There are 5 ways to turn a row about zero (a turn may also mirror it). The second row of each pair is the first, turned, with some noise. The first 45 pairs use one turn. New pairs use 3 turns, one after the other, and a turn may come again.
Known pairs, each followed by its turns in order:
-45  40 -44  -7 -48 -14  23  42
 -2   8  51  74  -1 -36  17  33 -> (2)

 12  -4   6  50 -36 -10 -36 -28
  4 -24   0  24  53  -9 -45  -1 -> (3)

 51 -34   1  11  20  50  20  -6
-63 -35  14  -7  27  15  18  17 -> (1)

-35 -19   0 -12  38 -27 -10  31
32 46 26 13 -5 33 14 -8 -> (4)

-16 -31  44 -48  13   7  46 -44
-45  33  14 -46   3  33 -27  50 -> (0)

 31 -38  47 -23 -30  22  51  14
-33  35  15 -57  48 -19  13  11 -> (0)

 15 -17 -23   6 -42  51  44  25
 51   8  12  25  22 -46 -45 -11 -> (2)

 -5  32  -7 -11 -10 -40 -13  -4
 48  13   0 -20 -11   1  -9 -15 -> (1)

  5 -28  -6 -21  -9  13  42  24
-23  -6   9  -2   3 -44  16  33 -> (1)

 50  47  41  33 -13  43 -27  36
  8   3  14  11  68  36  65 -35 -> (1)

 41 -43  28  27  -7  46 -51  31
-30   9  39  17  22  70 -52 -12 -> (3)

-46 -33  41  26   4  31  27  -7
-18 -29   3   2 -39  17 -27  61 -> (3)

-15  16 -16 -33 -15  44  14   1
 31 -14 -19 -14 -38  26  12 -16 -> (3)

 -9 -37   3 -35   3  50 -24  16
-66  18   1  10 -10 -24  14 -26 -> (1)

-46 -18   8  18  21  10   5  16
-15 -26  -7  10   0  14 -32  34 -> (2)

 -1  51  43  -9 -51  11  38  36
 23  32  55  43 -40   5 -25 -27 -> (2)

-35  37  39 -25   8  21 -16  19
 13  21  18  27 -22 -17  -3  57 -> (4)

-1  9  5 -6 48  3 30 -2
 12   7 -16   5  21  49  -3  15 -> (2)

-16 -51  -6  -8  -9 -11 -23 -43
-11  45 -26 -28   0 -15 -13 -39 -> (4)

-51  41 -46  -5  47 -26 -26  32
 55 -48   2  12 -53  21 -38 -28 -> (0)

-24   3   8   6  44  48  19 -44
-47  23 -39   9 -20  31  -1  37 -> (4)

 10  14  14 -26 -41 -39  51 -45
 21  25 -63 -11 -10 -58 -20   8 -> (3)

 29 -22 -25  -4  12  -5  12 -48
 41  33  22   1  -4 -27 -19   1 -> (3)

-43  47 -37  30 -10  30 -34 -11
 59 -19 -36  44   1  41   9   3 -> (0)

-18 -40  40  11  27  23  -3  40
 24   8  67  -6  16 -22  -2  29 -> (0)

 31 -23 -28   7 -14 -18  27  33
 -5  24   7 -12   6 -30  -3 -51 -> (0)

-29 -27 -35   9 -19 -13  -8   5
  6  13  19  22  -2  27  -1 -40 -> (0)

 29  46 -21 -28   5  -7 -43   0
  4 -46 -33  -7 -41  -3  35  -7 -> (0)

 11  45  -2  17  16  -1  41 -37
 -7  10 -60   3  -4 -15 -36  27 -> (0)

-26 -28  40 -24  26 -27  39  37
  5 -50   2  44 -10  55 -14  -6 -> (2)

-32 -45 -29   8  47  14  12 -34
-48 -26  -3  23 -26   3 -56  16 -> (1)

 34  39 -48  14 -13   0 -29 -15
  5 -49 -16 -21 -30 -20  41 -14 -> (4)

 -1  -6 -12 -25 -48 -32  26 -24
  5  -4 -19  32  26 -38 -11 -43 -> (4)

  6   0  29  -8  13  37 -25   7
-17   6  21 -15 -27  -2 -21  32 -> (4)

 18  -9  35  13 -31   5  10   9
 -1 -17  11 -12  28 -16 -32   9 -> (4)

 41  13  39  43 -26 -18  44 -40
 36 -31 -34 -15  25  44  28  53 -> (1)

-20   0  27 -49 -22  41  12 -30
 19 -15 -22 -43 -48   7 -33  -7 -> (3)

  8 -31  14 -41  46  -6  26  24
-37  15  -7 -25  29 -46 -27  17 -> (1)

  3 -18  46  46   2 -22  42  11
 48 -26  11  -9 -44  32 -16  11 -> (2)

 28 -50  15  40 -39  25 -45  12
  9 -20 -31 -34 -41 -62 -28 -18 -> (2)

  8 -23  37  25  16 -17  36 -11
 -6  -4 -29   3  30  12 -13  51 -> (1)

17 18 33 28 -4 -1 31 12
-26   4 -22  42 -13  -7 -11   7 -> (3)

 -9  20  42  36 -46 -37  20  -6
 21  -4  56 -12 -54   8  13   7 -> (2)

 36   3 -35   7  19  28 -27   6
-25 -27  15 -32 -33  11  28  -6 -> (4)

 47 -30 -13 -32 -47 -32  37 -13
 31  68 -48 -10  15  -9 -18   4 -> (3)

New pairs. What belongs after each?
 20  11  -4  12 -34   9  -9  23
 35 -21  18   8  -2  10 -12   1 -> (0) (4) (3)

-18  45   8 -50 -23  49  -4 -37
  1  12  24  33 -24  54 -57 -27 -> (1) (2) (4)

-51  46 -35 -37 -24 -42  48  14
  8 -96   0  40  12  21  25  -2 -> (3) (3) (4)

-44 -43 -32  19 -28 -50  43  36
-27  -1  17  41 -63  26 -47  46 -> (3) (4) (3)

-18   6  15  37 -15 -50 -20 -49
-30  15 -49  -5  37 -23 -26 -30 -> (4) (4) (4)

32 16  3  9 11 20  8 38
  8  23 -18   7  25  -3 -10 -42 -> (4) (4) (1)

-13   4   7  -8  17 -40  14 -17
12 28 10 -5 -6 11 21 40 -> (2) (4) (4)

-14 -46 -42  14 -45  38 -30  39
-19 -17  15 -69  11  64   7 -20 -> (4) (0) (3)

 35 -38 -27  50   9 -10 -28 -43
-45  28 -15  -4  50   7   9  53 -> (3) (0) (3)

 48 -29  -3   6  46  -5 -28  20
 10 -17 -33  35 -19 -17 -37 -41 -> (1) (0) (2)

-38  19   4  48 -47   5 -42 -37
-78  23 -46   2  -7 -10 -27  -9 -> (2) (0) (1)

-44  30  11  46  37 -44  -7 -14
-25  18 -24 -30 -40 -51  40  17 -> (1) (4) (1)

-38 -19  21 -45 -28  41 -17  -4
-34 -22  -2 -45  15  24  43  36 -> (3) (2) (2)

 35 -11 -35  47 -21  -4 -45  29
 53 -46  48 -16  27 -10   9 -11 -> (3) (0) (4)

-32  49  44  18  31 -35 -22 -40
-46 -63  29   5  34  -9 -42  -9 -> (2) (2) (3)

-47  19  43 -47  19 -39 -42  17
 59 -18   0  65 -15 -41 -19 -14 -> (0) (1) (1)

-47 -34  30   6  -9 -18  17  42
-38  35 -12  -6  50   5  -2  42 -> (0) (1) (2)

-44  -6  37 -50  12  28 -10 -32
-32 -33  -8  37 -30 -17  53 -20 -> (0) (3) (1)

 -4  43 -29  49  12   9 -24  48
-24 -23   4 -43 -24  56 -48  17 -> (2) (0) (1)

-12 -26  10   7  26  30  31 -32
 19  -6 -30  -8  28 -36 -17 -19 -> (3) (2) (4)

-31 -33  -2  13 -47 -24  35  -7
-15  34 -24 -23   4  31  -5 -56 -> (2) (4) (1)

 39 -25 -50  24  30 -15 -23  49
-17  67   3  57   6 -11  34   5 -> (2) (2) (3)

 25  31 -51  35   9  -9 -44 -22
  7 -17  54 -20 -14  58  30 -19 -> (3) (1) (3)

 -4  37 -33  16 -26  13 -38  10
-14   2 -30 -48   1  -4  19 -37 -> (1) (2) (1)

-13 -48   5  -5 -13  -5  37  40
 31  -5 -39   1  17  28 -45  -9 -> (3) (1) (4)

 45  34  -7  22   7 -38 -37  25
 37   5  45 -32 -34 -25  28  16 -> (1) (1) (3)

-17 -30  44 -33 -18 -17  39 -32
-46   0   3   7 -28 -17 -28  61 -> (0) (2) (2)

  8 -35  22  21 -40 -48  22  20
 -9  -5  -9 -50 -37 -16  51  -7 -> (0) (1) (4)

-30  49  31 -42  -1  16  13 -21
 19 -18  50  14  47 -23  19  19 -> (0) (2) (3)

 43 -31 -42 -11  20 -26  41 -24
-41 -23  36   0   3 -45  50 -10 -> (4) (3) (0)

 12 -35  50  43 -15  -4 -35  -4
-19  -7 -15   8   3  47 -33  56 -> (1) (1) (1)

-18 -15  43  -3  -3  14 -16  33
  3  41   0  29 -13  16 -30 -14 -> (3) (2) (1)

-20  -4  -1  13  23 -11  24 -32
  9  -3   2  22  -6  21   8 -41 -> (2) (0) (2)

 45 -38 -40 -40 -13 -25 -34  -5
-21  43   2  46 -19 -15 -62   8 -> (4) (2) (4)

-34  22  39 -47 -41 -51  -5  10
 -7  26 -71  29  32   0 -44  17 -> (3) (4) (0)

  6  48 -38  14   6  42  34 -18
-57 -24  -2  -3   6  26  21 -46 -> (1) (3) (3)

-17  38  13 -42  -5  51   7   9
  2  -2   6 -33 -30 -59   3  24 -> (4) (4) (0)

 -4  14 -38  25 -21  11 -28 -42
-24  30 -37 -32  45  10  -4   1 -> (4) (1) (3)

-31  -8 -25 -21 -28 -38  50  21
  5 -48  -6  -6 -38  41  20 -34 -> (3) (1) (2)

  3  26  -2 -39  30  27  -1  29
-24  18  -7   3   7  28  -2  52 -> (2) (3) (1)

-50  37 -48 -12  24 -25  -3  40
 29  36  25  54 -33 -39  24   2 -> (3) (3) (2)

-18  24  29  11  27 -20  25 -11
-16  16 -36  -8 -25 -12 -13 -26 -> (0) (4) (3)

 -4  19 -34 -37 -42  38  44  -8
-12   0 -15  43 -61  -1  -3  53 -> (1) (4) (0)

 -6 -13  18 -30  -2 -41  -9 -28
  6   7  -2  13  26 -21  13 -47 -> (2) (0) (1)

-29 -19 -29   3  26  47  27 -38
  3  53  36  -2 -31   3  41  21 -> (0) (2) (2)

-40  38 -51  33 -32 -36 -32  43
 49 -34 -24  20  56   5  45  48 -> (0) (0) (4)

 51 -16   9   2  -5 -41  31  29
 23  -1  29  44 -46  13 -18  23 -> (4) (0) (2)

15 21 -5 14 10 40 28  7
  8   7  10  15 -28  -8 -43  -7 -> (0) (1) (4)

 -8 -20 -15  22   9  14 -40  51
 26 -32  54  15 -20   9 -11  15 -> (3) (0) (4)

 29  47 -31  50  38 -38 -22 -48
 54  18  47  -5  16  30 -21 -71 -> (3) (4) (3)

 35 -46  -8 -33 -18 -28  -8 -24
-47  -5 -38   3   5   6 -35 -34 -> (1) (1) (0)

 12 -12   6 -31  47  46  -4 -17
-54  18  18  14  11 -15 -21  34 -> (0) (4) (3)

  4  29  36 -46 -31 -32 -47  -7
-61  39  21 -34 -20  26  23 -15 -> (1) (1) (0)

